There are 5 ways to turn a row about zero (a turn may also mirror it). The second row of each pair is the first, turned, with some noise. The first 50 pairs use one turn. New pairs use 3 turns, one after the other, and a turn may come again.
(in the rows, 100 means zero)
Known pairs, each followed by its turns in order:
[ 89,  85, 117,  83,  94, 103,  91,  82,  77]
[ 77, 115, 103,  93,  73,  99, 118, 113, 100]  G

[124,  83, 116,  90,  81, 101, 105, 120, 118]
[ 93,  67,  99, 111,  75,  96,  81, 106,  94]  L

[120, 130, 111, 116, 110,  83, 107,  27, 104]
[ 66, 117,  78,  81,  77,  68,  53, 123,  70]  S

[122, 122, 136,  73,  75, 124,  93,  81, 120]
[ 96, 102,  53, 120,  83,  78, 122, 128,  94]  S

[104, 112,  76, 123, 100, 138,  92, 103,  63]
[ 86, 113, 115,  88, 143,  69, 110,  99, 118]  S

[149, 123,  93, 120,  90,  93, 109,  57,  86]
[ 86, 116,  69,  79, 119,  75,  60, 130,  84]  S

[ 60,  87,  98,  83, 119,  91,  67,  92, 110]
[ 73, 111, 104,  96, 129,  81,  78, 100, 136]  R

[ 97,  82, 122,  99, 116, 115, 140, 139,  94]
[ 86, 117, 115, 106,  75,  85, 101, 100,  46]  H

[116,  96,  86,  86, 122,  91, 104,  85, 101]
[110, 114, 101, 104,  87, 119,  95,  84, 121]  L

[159,  85,  61, 103,  98, 156, 120, 115,  83]
[ 56, 117,  44, 141,  78,  88,  76,  66,  98]  L

[ 83, 140,  82,  89, 117,  76,  77, 105,  87]
[ 99, 121, 116, 102, 144, 104, 128,  94, 121]  G

[ 71,  80,  78, 120, 108, 128,  79,  96, 125]
[ 77, 119, 132, 115, 132,  78,  83,  99, 107]  L

[121, 131,  95, 109, 103,  85, 107,  87,  82]
[119, 104,  72,  80, 104, 114, 105,  80,  96]  L

[ 95, 115, 108, 119,  84, 108, 115,  95, 131]
[115, 119,  81,  92,  78,  85,  98,  90, 114]  S

[107,  82, 101, 139, 116, 101,  90,  62, 121]
[ 82,  83,  53, 108, 113,  76,  88,  94,  78]  R

[ 98, 117,  93, 122, 105,  82, 133,  96, 111]
[103,  94,  87, 113, 131,  86,  78, 117,  99]  G

[155, 105, 111,  77,  94,  85,  88,  56, 128]
[131,  71,  81,  91,  83, 110,  66,  79, 151]  L

[ 83, 108, 105, 122, 113,  90,  89,  61,  80]
[ 68, 109,  62,  99,  87,  89, 107, 114, 108]  R

[103, 107, 105, 115, 106, 122, 113, 129, 111]
[120,  78,  95, 112, 105,  92, 101,  89,  77]  G

[121, 136, 118, 104,  82,  90,  78,  52,  79]
[ 94, 126,  79, 128,  56,  76, 102, 133,  93]  R

[119,  81,  90,  83,  82,  98,  97, 134,  81]
[ 73,  84,  77, 124,  87, 121, 101, 117,  91]  L

[ 85,  95, 108, 101,  94, 124,  81, 124,  89]
[107, 113, 118,  78,  98,  97,  92, 127,  91]  H

[ 75,  76, 111,  87,  96,  87, 113,  74, 108]
[ 87, 101,  85, 111,  80, 103, 100, 133, 122]  G

[112,  55, 114,  76,  98,  88, 111,  92, 118]
[103,  97,  75,  86,  67, 130,  89, 125, 105]  G

[100, 110, 102,  97,  89, 139,  57, 123, 109]
[100,  82,  90, 144, 133,  71,  99, 106,  99]  L

[ 97,  81,  77, 105, 133, 106, 108, 126, 116]
[ 93,  71, 106,  76, 127, 119,  83,  87,  94]  R

[ 84,  89, 104, 109, 126,  68,  93, 107,  95]
[ 94,  91,  78,  98, 117, 113,  92, 108, 133]  R

[102, 109, 111, 130,  95, 142,  77,  90, 110]
[127, 118, 118,  79,  93, 136, 119, 106, 110]  H

[103,  78, 115, 136,  65, 106, 121,  98, 116]
[131,  92,  77, 105,  94,  75,  74,  79, 126]  S

[106,  73, 109, 119, 105,  97, 135,  91,  80]
[ 86, 127,  93,  79,  70,  99,  85, 109,  87]  L

[ 89,  96, 118,  72, 109,  83, 121,  94, 125]
[ 93,  96,  83, 112,  65, 128,  99,  90,  89]  S

[ 79,  79, 133,  61, 131,  91,  77, 126,  62]
[ 42,  97, 122,  67,  89,  63,  94, 130,  94]  H

[149, 111, 122,  88, 120, 111, 104, 110, 110]
[132, 103, 104, 102, 109, 109,  84, 134,  63]  R

[130,  74, 101,  68,  95, 104,  97,  88, 141]
[118,  65, 113, 106, 114,  80, 141,  83,  99]  H

[111,  89,  97,  44, 104,  88,  97,  65, 129]
[110,  83, 117, 104,  77, 111, 102,  94, 166]  L

[ 83,  99, 107,  97,  91, 113, 106,  91,  91]
[ 83,  96, 101, 112,  88,  88, 108, 103,  98]  G

[111,  94,  93,  27, 106,  76, 115, 127,  96]
[123,  81, 160, 101, 119, 110, 107, 137, 129]  R

[111, 111,  50, 123,  78, 117,  72, 130, 137]
[129,  86, 121, 120, 113, 115,  73,  40, 118]  G

[ 83,  83,  66, 134, 121,  94, 118, 116,  93]
[ 93, 111, 101, 147,  97, 122,  85, 125,  84]  H

[144, 126, 115, 139,  63,  88, 137,  97, 119]
[127,  89,  78, 150,  73, 124, 122,  90,  57]  R

[ 80, 100, 120, 111, 127,  71,  77, 137, 111]
[152, 119, 105, 113, 111, 108, 127, 113,  96]  G

[104, 108, 103,  74, 101,  98, 137, 100,  98]
[ 99,  95, 122, 105, 107, 113, 129, 118,  93]  R

[ 37,  99, 103, 151, 126, 124, 101,  57,  74]
[ 89, 116, 132, 111,  47, 155,  63, 116, 132]  H

[ 94, 129, 105, 109,  82, 124,  95,  98, 123]
[141, 111,  92,  84,  87, 107, 107,  99, 108]  H

[108, 110,  94,  87, 104, 106, 102, 106, 109]
[ 99, 109,  91,  98, 103, 109, 114, 102,  92]  S

[102,  78, 127,  74, 114, 117, 107,  74,  70]
[ 56,  72,  93, 132, 108,  92,  98,  94,  90]  S

[133, 111, 100, 100,  96, 122, 107,  92,  87]
[ 81,  90,  98,  75, 101,  89,  91,  82,  82]  G

[107,  74,  75, 125, 128, 112,  90, 112,  93]
[ 88, 102, 118, 122, 114, 130, 112, 129,  83]  H

[135, 129,  95, 111, 117, 109, 106,  91, 106]
[ 99,  99,  71,  91, 101, 130, 126,  86,  91]  H

[101,  99, 115, 106, 126,  74,  75,  72,  92]
[ 87,  94, 124, 105,  84,  91,  78, 120,  69]  S

New pairs, each followed by its turns in order:
[ 94,  86, 101, 111, 101, 107,  87,  88,  57]
[142, 103,  90,  94,  90,  89, 110,  82, 114]  G S S

[120, 107,  97,  74,  98,  81, 131, 100, 140]
[101, 115, 103,  71, 104,  79, 119, 147, 116]  H G H

[137, 136, 107, 111,  99,  94, 105,  66,  82]
[ 95,  89, 103, 113, 149,  77, 106,  72, 115]  H G R

[111, 116,  85,  71, 114,  95,  76, 100,  73]
[ 89, 129,  78,  98, 100,  98, 114, 133, 114]  L R L

[ 96, 114, 127,  79, 118, 102,  69, 127, 117]
[ 96, 136, 131,  95, 119, 113,  79, 113, 115]  H H G

[ 88, 101,  90, 101, 127, 133, 102, 126, 127]
[ 94,  98, 100,  96,  85,  56, 110, 132,  90]  G H G

[116, 110,  91, 110,  97,  67,  74,  85,  89]
[ 84, 103,  98, 132, 120,  99, 101,  86,  74]  G S G

[103,  86, 119, 143,  95,  94, 137,  89,  63]
[117, 108, 127, 107, 158, 124,  85,  97, 107]  S R L

[135,  86, 119, 117,  99, 113, 110, 107, 119]
[ 90, 107, 101, 107,  84, 145,  94,  85,  86]  R R G

[ 67, 113,  73,  96, 110,  93, 126,  99,  94]
[ 94,  76,  95,  73,  72, 112, 115,  89, 107]  L L L

[101,  91, 133, 101, 101, 109, 118, 119,  75]
[ 90, 109, 101, 100, 143, 100,  76,  91,  92]  G S R

[ 95,  66, 102,  87,  92, 100,  82, 116,  90]
[122,  86,  80, 108, 100,  75, 105, 100,  86]  R L S

[123,  76, 113, 108,  90,  89, 114, 110,  60]
[116, 127,  97,  73, 103,  60,  93, 115, 103]  L G L

[139,  75, 105, 126,  85,  97,  61, 120, 135]
[108,  97, 120,  90, 165,  97, 108, 110,  62]  S R H

[121, 134, 128, 125,  76,  82,  77, 118,  98]
[124, 100, 107, 102,  80, 129,  81, 113,  53]  S S R

[116, 135,  76,  51,  67, 102, 106,  95,  83]
[ 82, 130,  98, 107, 112,  99,  74,  53,  58]  H L R

[116,  61, 106, 128, 113,  77, 147, 116,  72]
[129,  56, 144,  80, 111, 106, 109, 136,  94]  H S L

[ 53,  87, 103,  93,  94, 120,  59,  88, 154]
[131, 111, 109, 104, 115, 108,  79, 158,  51]  R L R

[ 97,  87,  83, 122, 107,  93,  72,  94, 104]
[105, 113, 107, 119,  81,  88, 119,  84,  87]  R L S

[119,  84, 107, 125,  75, 121, 110,  99, 118]
[111, 115, 120, 129, 121, 117, 107, 120, 109]  R S L

[ 96,  92,  88, 107,  88, 124,  94, 108, 108]
[ 76,  87,  94,  98, 116, 108, 102, 109, 101]  H G S

[129, 113, 104,  80,  88, 129,  82,  86, 105]
[ 98,  95,  81, 119, 125, 124, 119,  89, 124]  G R R

[119,  51,  98,  42,  92,  99,  89,  80, 139]
[ 74,  82, 150, 148, 110,  54, 112,  92,  95]  S H S

[105, 104,  87,  96,  98, 123, 103, 104, 123]
[ 96, 128, 101,  97,  81, 108, 100,  93, 105]  L S G

[135, 107, 122, 103,  98, 113,  87, 129,  88]
[ 95,  88, 114, 115,  88, 114, 135,  95,  71]  H L R

[ 94,  52,  86, 118, 126,  94, 114, 141,  48]
[116, 125, 155,  86,  59,  99,  56, 113, 108]  L H R

[ 66,  77,  96, 119,  69,  77, 114,  94,  79]
[119, 104,  48,  74,  99,  99, 113, 110,  95]  G H H

[112,  92,  72, 125,  97,  77,  96,  69, 119]
[ 84, 119, 127, 111, 111, 112, 143,  94, 105]  G L H

[102,  75,  41,  82,  86, 102, 143,  99, 102]
[134, 125, 119, 116, 102,  49, 125, 109,  75]  H H L

[112,  96,  97,  84, 103, 107,  97,  80, 108]
[111,  89, 109, 103,  79,  97, 102, 108, 101]  L S R

[104,  89, 119, 110,  81,  90, 115, 108, 104]
[ 87, 105, 117,  83, 104, 102, 109, 114,  84]  R S S

[ 90, 127,  79, 113, 125,  84, 137, 102, 102]
[110, 118,  88,  98,  94, 127,  63,  80,  73]  S L S

[ 94,  93,  98,  87, 142,  63, 119,  53, 123]
[ 66, 116, 117, 136,  90,  76,  97, 124, 146]  R L S

[ 86, 119, 149, 115, 106, 108, 108, 108, 113]
[ 74,  83,  89, 114,  70, 108,  84, 117, 129]  L H H

[ 80,  93, 119,  97,  86, 100,  71,  98, 114]
[101,  94,  74, 105, 110,  90,  86, 121,  83]  L L L

[ 90, 110, 101, 109, 111, 114,  90, 129, 110]
[ 95, 111, 100, 123, 117, 105, 103, 122,  84]  R S G

[ 97,  64,  76,  69,  61,  59,  71, 114, 112]
[115,  90, 102, 164, 132,  75,  84, 128, 100]  H H G

[123, 101,  93,  92,  94, 112,  85,  86, 100]
[ 94,  88, 112, 101,  88, 107,  80, 108, 113]  G H L

[101, 110, 119,  84,  99, 155,  78, 125, 124]
[ 71, 120, 123, 111,  89,  75,  50, 108,  90]  S S R

[ 80, 124,  95, 102, 129, 112,  71, 114, 126]
[ 63, 120, 106,  85, 109,  98, 102,  90, 138]  S H G

[157, 103,  89, 110, 107, 150,  67, 125,  75]
[157, 118,  58,  77, 100, 140, 132,  98, 100]  G L S

[ 99,  83,  74, 146,  86, 108,  97, 111,  83]
[107,  72, 131, 116, 117,  82, 133,  98, 113]  L R L

[158, 122, 103,  84, 130,  80, 106, 151, 103]
[ 54, 134, 110, 123,  80,  86, 126, 149, 116]  G H L

[131,  87,  94,  96,  77,  90,  93, 115,  74]
[ 93, 119,  95, 113,  64, 111,  89, 120, 115]  L L H

[102,  87, 116,  73, 101,  51, 113,  99,  93]
[118,  94,  79, 110, 102,  63, 117, 129, 116]  G R L

[115,  82, 118,  56, 150, 141, 105,  79,  95]
[ 83,  38, 123,  95,  60,  94,  72, 113, 124]  G S G

[102,  50, 117,  75, 116,  72, 125,  88,  92]
[128,  65, 127,  78, 132,  73,  90, 104,  99]  H H L

[ 88, 108,  79,  72, 107, 142,  89, 103,  93]
[ 99,  68, 121,  88, 101, 125, 121, 107, 128]  R H L

[ 96, 109,  82, 123, 108,  88,  77, 126,  91]
[ 99,  98, 124, 100, 128, 112, 102,  79,  78]  G R G

[141, 134, 105,  85,  90,  90, 100, 118, 144]
[108,  74,  86, 100, 116,  63,  94,  79, 153]  G L G

[115, 116,  77, 100, 102, 116,  93,  92, 105]
[ 91,  88, 108,  90,  91,  91,  98,  85, 122]  S H R

[ 90,  66,  91, 120,  89, 153, 117, 116,  91]
[108,  91,  87, 114, 119,  58, 136, 137,  93]  S G H

